The first 7 rows are patterns. Each new row is the sum of 2 different patterns, raised or lowered, with some noise. Before adding, each is slid sideways (what falls off one end comes back at the other) and multiplied by a number that may be negative. Names go in the order of the patterns.
In the rows, 128 means zero.
Known rows, each followed by the names of its patterns:
[122 109 116 136 129 115 131 180 159 162 152 128 134 126 169 128 107  92
 134 134 139 127 130 124 150  86 134 126 144 172 153 118 126 180 119 128
 130 123 143 119 130 113 120 138 122] : j_82
[ 76 133 116 150 131 125 149 107 121 123 110 132 145 126 123 126  84  93
 118 118 108  79 146 147 138 156 126 128 156 125 114 124 137 143 119 127
 104  95 129 126 138 119 115 141 106] : j_903
[126 133 120 126 131 130 124  96 126 106 114 127 130 156 125 115 145  98
 128  88 119 159 149  97 134 130 146  93 138 135 122  95 119 114 158 136
 139 126 149 101 126 128 148 134 148] : j_913
[128 102 129 114 137  86 121 124 131 145 173 130 108 110 131 110 123 131
 120 124 124 127 154 105 126 134 113  99 130 122 121 138 138  98 140 137
  93 120 125 140 124 155 121 106 149] : j_977
[129 138 108 128 129 180 132 145 118 126  76 132 142 139 139 103 123 120
 103 135 117 131 116 135 156 134 123 135 126 133 135 107 135 146 136 101
 130 133 129 124 155 123 109 141 119] : j_182
[162 121 180 139 110 149 137 100 146 129 149 150 121 129  81 128 109 110
 159 128 121 123 131 148 141 131 153 143 128 143 134 127 124 139  76  90
 112 150 130  76 142 153 117 135 112] : j_780
[140 165 173 136 126 116 119 135 101 134 121 119 115 132 140 142 124 142
 129 121 139 129 153 116 128 132 148 123 146  98 115 149 123 136 133 134
 132 124 148 120 120 137 122 160 140] : j_97

New rows. What belongs after each?
[158 145 145  88 120 169 147 108 162 148 144 154 148 141 136 159 150 165
 160 159 197 180 144 140 159 137 106 104 114 119 146 137 146 112 147 162
 186 146 134 143 141 160 145 122 193] : j_82 j_97
[105 161 139 133 126 138  96 115 150 128 129 151 114 122 134 169 138 140
 111 140  92 128 142 157 136 109 130 116 100 159 116 129 134 133 155 120
 126 118 130 152 123 120 151 142 140] : j_977 j_182
[161 212 143 154 158 127 167 162 178 174 192 155 159 109 170 176 184 203
 137 162 152 148 181 138 179 194 165 194 151 154 167 144 180 175 154 183
 174 160 145 164 172 202 181 189 164] : j_903 j_182
[153 155 168 182 157 163 157 162 192 121 136 143 176 160 158 124 155 112
 156 158 149 167 136 160 165 131 158 135 153 152 142 189 192 143 165 126
 145 157 123 178 168 161 138 151 141] : j_903 j_182
[127  91 117 104 127  87 125  75  66 117  99  98 112 107  96 119 112  84
  93 129  98 124 113 109 111 140 118  89  96  94 110  92 104  92  58  88
  93 120 117 130 106  99  85 101 118] : j_182 j_97
[ 70  94 111  94 143  79 111 107  49  70 103 105 110  96  95 125  87 104
 108 102  95  98  94  94 120 131 119  75 101 122 105  88 104  83 115  71
 133  82  82 121  82  95 114  91 104] : j_780 j_97
[182 171 179 133 165 118 145 161 203 160 116 165 183 149 169 145 160 152
 185 160 157 186 209 136 171 181 155 181 117 156 148 179 112 158 184 181
 127 176 173 178 148 161 167 209 171] : j_913 j_780
[180 150 171 114 144 128 140 137 164 153 144 124 152 131 135 158 194 166
 171 165 151 174 145 189 157 132 126 133 156 165 132 172 146 189 132 128
 128 189 170 174 129 178 176 139 151] : j_82 j_913
[179 167 159 138 149 132 145 173 193 148 160 129 150 153 130 163 189 139
 127 122 128 137 129 160 178 142 152 159  97 146 114 139 218 193 127 155
 160 199  93 134 142 114 115 132 104] : j_903 j_913
[116  91 124  93 124  56  99 119  88 107 117  94 115  92  67 111 106 143
 102 142 118  63 119 107 103 103  70  93  97 131 100 116  91  97  66 114
 113 154 145 103  86 103 127  96  84] : j_182 j_780
[148 143 129 154 152 102 167 151 145 159 160 121 134 152 137 183 188 133
 151 166 229 127 138 113 119 103 140 120 153 161 126 129 119 129 147 160
 176 139 149 153 154 145 133 159 194] : j_903 j_182
[146 135 135 160 135 127 135 134 147 137 123 116 132 179 118 117 129 143
  96 155 146 171 146 122 144 145 120 132 115 148 122 151 172 142 139 123
 154 142 148 105 153 139 174 132 126] : j_182 j_97
[122 146 166 121 137  75 131 131 119 133 147 127 144  88  96  96 136 155
 127  74 150 185 131 159 126 124 166 121 108 113 137 149 109 118  90  81
 138 131 126 128 167 161 139 101 130] : j_82 j_903
[126 140 108 119 154 146 131 172 102 132 145 146 122 115 125 135 126 148
 114 111 159 126 136 138 162 161 165 137 130  99 129 150 100 139 120 113
 141 132 134  94 123 124 137 124 179] : j_182 j_97
[179 211 162 166 143 206 191 175 203 166 175 175 196 149 145 136 179 206
 211 167 170 179 228 111 153 148 151 202 183 129 165 230 162 156 149 167
 182 177 191 147 162 164 168 167 137] : j_82 j_903
[ 80 117 147 114  86 104 102  82  92 103  95  97  88  80 124  66  99 106
  95 102 109  87 110  89 117  48 107 134  79  74  97 115 108 108 106  92
 122  74  70 102 108 117  71  95 110] : j_913 j_977
[ 91 122 111 119 142 114 166 149  75 119 132 140  95 113 122 114  82 105
 115 140 121 126 123 132 147 156 132 116 123 185 114 106 126 113 138  99
 127  54 115 121  91 113 151 132 118] : j_913 j_780
[129 163 147 157  94 152 131 193 169 148 143 144 132 143 145 155 123 135
 157 117 142 123 138 162 113  87 155 127 162 127 132 197 159 134 160 161
 151 110 142 158 131 121 153 122 173] : j_913 j_97
[123 121 108  77 112 116 104 115  83  98  92  48 111  81  98  97 118 151
 108  81 123  76 109  70  83 139 138  85  87 112 126  69 111 142  99  62
 113  83 128 119  96 104 130 129 113] : j_913 j_182
[143 130 166 122 117  44 103 114 160 125  78 133 171  72 137 104 163 159
 201 119 100 187 123  97 144 121 150 132 121 116  69 126 101 108 137 117
 126 125 111 147 185 153 180 157 120] : j_82 j_780
[136 118 151 142 111 137 133 141 107 136 149 144 197 206 156 121 123 184
 123 128 161 138 160 114 151 128 122 162 141 124 147 134 137 127 142 156
 127 187 156 137 158 122 150 150 169] : j_977 j_780
[109 136 110  95 133 124 151 105 128 157 154 122 134  97  96 134  84 124
 117  92 112 122 161 132 128 118 115  69 133 128 151 114  92 117 127  92
 136  77 105 125 118 144 124 126 122] : j_182 j_97
[124  85 110 131  89  87 112 108 112  77 122  77 134 125  48  78 140  91
 105  75 159  88 104  99  97  65 109  94 109  89 116  86 118 102  96  79
  94  63 114  95  98 110 116  93 109] : j_913 j_977
[184 144 192 149 180 154 117 182 142  94 118 140 156 162 127 137  91 149
  83 116 160 146 162 152 126 147 182 128 146 148 134 153 130 133 118 137
  93  92 113 136 122  85 146 152 130] : j_82 j_780
[179 134 166 169 178 161 148 170 168 129 132 151 182 162 183 173 149 150
 163 136 173 168 195 153 193 145 144 175 169 138 137 147 151 117 156 166
 189 179 187 180 130 155 140 136 182] : j_913 j_977
[102  84 109  58  74  97  44  28  93  89 119 104  80 125  74  99  93  88
 100 103  90  92  89  62  76  90  95  64  57 108 103  93 122  82 112 122
  75  91  84  96 100  81 100  69  71] : j_903 j_97
[ 92 152 198 112  98 135 151 116  61 113  41 105 134  71 102 157 100 107
  80 101 120 129 192 113 129 123  89 126 106 145 159  86 113  88  93  99
  98 115 109 115 134  94 150 149 133] : j_903 j_780
[136  85 142 131 144 130 192  81  85 103 136 153  88 153 178 113 146 118
 178 119 158 130 115 145 141 103 141 149 146 134 119 151  90 125 110 120
 144 137 141 119 146 149 131 153 150] : j_182 j_780
[162 160 216 153 164 136 146 196 162 168 182 162 165 149 183 148 140 162
 159 174 169 161 179 200 161 145 146 170 167 133 155 160 140 157 177 156
 173 158 155 175 148 169 117 173 144] : j_182 j_97
[138 151 152 167 118 131 134 130 195 170 156 164 146 189 118 136 117  96
 138 140 108 139 145 135 142 115 124 136 178 167 132 137 132 120 151 140
 145 185 135 142 136 134 146  79 154] : j_903 j_182
[ 68 135 128  93 147 110 134 143  99 107  74 110 108  96 137 102  83 109
 110 139 115 100 135 115  76 130 109 126 105 120  79  63  92 126 101  70
 138 133  95 118  71 113 101 150 106] : j_903 j_780
[109 101 133 105  97 127 144  88 119 126 104 132  71 101 102 130  62  97
 144 129  74 117 114 130  88 101 119 154 116 131 113 130  79 116  67  99
 101 149 111  74 106 130 105 116  97] : j_913 j_780
[144 125 177 145 117 150 181 135 171 159 146 160 139 167 105 120  91 131
 163 144 129 128 133 171 113 142 156 158 175 167 137 134 177 145 103 118
 127 163 131 108 139 151 141 134 115] : j_82 j_780
[181 116 140 124 143 197 174 136 184 194 180 127 148 156 154 104 151 135
 167 150 162 161 182 131 163 158 168 159 169 170 145 146 154 168 150 164
 105 145 148 134 159 158 171 154 140] : j_913 j_97
[113 118 119 130 113  76 152 117 121 102 110 105 154 168 102 141  99 114
  70 119 137 114 139 103 107 121  68 115 102  87  66 117 142 138 120 120
 147 113 131 114 140 131 118  89 125] : j_182 j_97
[106  89 103 111  79 100 108  98 106  96  93 121  99  86 146 111 119  88
 109 168 106  67 101  84 116  75  87 114 111  85  92  83 135 106 134 131
 112  82 103 119 125 100 144 146 101] : j_903 j_913
[121 117 150 134 115 108 125 109 114 124 131 132 133 126 138 110 109  89
 115 122 108 103 127 130 149  99 148 123 129 115 127 116 131 120 134 114
 138 115 111 124 120 139 140 123 109] : j_913 j_97
[184 186 172 137 134 155  92 170 156 126 124 159 146 167 141 174 143 191
 157 149 160 164 158 185 143 171 195 145 164 134 151 128 127 155 146 152
 171 170 132 140 169 130 186 147 153] : j_903 j_913
[155 144 204 102 156 166 155 171 122 150 134 126 165 136 151 125 147 180
 155 134 160 192 176 186 159 156 174 160 155 152 135 126 149 186 162 139
 167 143 173 114 140 150 170 234 175] : j_82 j_182
[163 184 134 149 160 110 171 124 152 166 177 164 172 152 176 133 173 171
 137 140 169 155 157 157 173 161 165 166 156 148 183 148 168 167 144 152
 158 203 163 165 129 148  98 155 167] : j_913 j_182
[115 123 118 124 132  98 112 136 133  89 113 107 135  81 129  91 109 145
 137 125 104 110 119  99 125 106 100 111 110 140 146 107 139 151 115  97
 103 106 119 106 125  87 121 111  93] : j_977 j_97
[ 91 114  88 118  83 113 104 142 111 106  95 129  98  85  98 140  96 119
  82  63  86 156 111  66 102 106  67 121 100 129 106  98 109  88  88 116
 118 118  89 109 143 104  55  82  72] : j_82 j_182
[124 107 135  87 108  96  89  91 105 119 117 112 122 135 106 132 174 158
 146 130 107 120 103 149 117  91  87 107 131 122 117 108 112 127 105 137
 102 134 152 139 112 112 173  95 125] : j_82 j_97
[138 167 202 137 157 139 146 152 102 159 197 114 174 122 173 150  93 142
 178 135 151 122 146 133 139 146 209 173 163 123 154 175 131 109 151 121
 141 122 108 129 153 133 130 130 150] : j_903 j_913
[126 128 135 148 160 143 144 119 165 123 150 131 160 161 179 150 126 176
 131 140 141 138 159 126 146 145 136 149 117 128 123 113 114 141 135 154
 182 167 186 152 147 160 160 167 140] : j_82 j_97
[153 169 134 167 186 155 181 157 185 165 161 146 138 119 107 133 148 156
 168 113 161 182 150 152 138 157 166 198 157 150 193 151 129 172 149 164
 198 133 141 146 160 139 132 185 127] : j_977 j_780
[141 144 132 104 124 155 145 110 162 170 124  91 114 107 153 106 143 111
 122  97 130 132 153 119 153 123 126 130 123 148 113 129 102 143  98 129
  95 112 170 122 118 145 107 128  91] : j_913 j_97
[121 131 145 134 123 166 156 149 183 135  88 136 115 114 140 146 154  98
 141 153 152 140 137 143 143 130 154 102 147 146 136 145 108 114 163 131
  89 149 135 150 158 133 157 138 127] : j_82 j_903
[148 122 136 153 137 131 119 128 122 115 100 138 114  64  84  91 106 124
 114 124  84 112 138 148 128 104 113 121 124 118 100 136 100 140 100  87
  97 129 124  71 134 111 108 127 103] : j_82 j_97
[144 136 169 121 166 147 127 143 176 172 139 144 169 154 143 179 147 164
 150 138 151 183 126 172 127 188 174 156 152 150 113 164 155 180 152 122
 156 140 160 169 157 189 181 162 173] : j_182 j_97
[107  81  98 118 112 122 108 120 129  78 119 115 118  70 113 109 118 117
 135  58 109 138  70 111 109 129 115 138 122  76 122 116  76 143 110 129
  99 145 110 109 110 146 119  69  99] : j_977 j_97
[106  78  87  96 136 107 114  94 117 107  95  96 116 134 119 105 111 105
  89 107 119  92  85 107  80 110 103 117  88 110  86 131  90 145  81  87
 121 118 100 121 117 136  73 126 114] : j_913 j_182
[178 205 144 172 160 160 183 164 133 139 172 175 139 181 171 203 194 164
 135 193 149 173 152 181 170 207 166 207 156 177 141 140 176 175 146 211
 163 143 147 164 144 202 192 177 175] : j_903 j_913
[ 92  97 141 112 114 124  77  75 125 103  82 121  94 112 112 145 124 122
 112 113  61 121 124 127 122  82 105 111  90  76  90  90  77 114 131 111
  72 114 116 143 106  88 109 127 117] : j_82 j_182
[ 81 116 102  83 119 120 115 112 109 117 169 169 163  99 118 151 114 109
 118 135 182  82 135  51 101 133  81 135 150 109 135  99  85 125 115 163
 161 166 146 105 138 169  98  92  92] : j_903 j_780
[147 121 123 179 131 147 140 132 114 133 165 146 136 156 135 163 146 146
 166 172 128 156 136 134 150 133 139 140 142 117 134 163 141 121 172 148
 135 141 142 136 131 149 129 146 148] : j_977 j_97
[133  74  81 135  90  92 101  88 128  69 104  59 104  99 150 107 138  86
  97  84  97 128 106 111 128  95 135  82 113 108  64  68 111  93 101  99
 103  93 108 102  67 126  95 114  96] : j_977 j_182
[ 71  98  89  69  87  99  85 128 118  93  64  72  75  83  97  30 114  69
  88  98  83 117 118 113  95  73 107  93 106 112  81  90 101  91  65  50
  67  77  79  70  97  53  93 126 130] : j_82 j_977
[119  81 121  91 106 113 124 143 125  90 118 142  91 109 106 124 124 111
 135 122 102 114  95  90 100  81 112 101  95 100 147 138 143 125 109 111
 100 149 107 106  75 110 112 128 102] : j_82 j_97
[137 142 122 157 162  99 146 150 147 138 119 138  96 118 108  90 132 131
 122 132 129 137 148 106 113 151 120 156 129 123 143 120  70  88  99 149
 146  73 135 146  87 104 107 151 106] : j_903 j_780
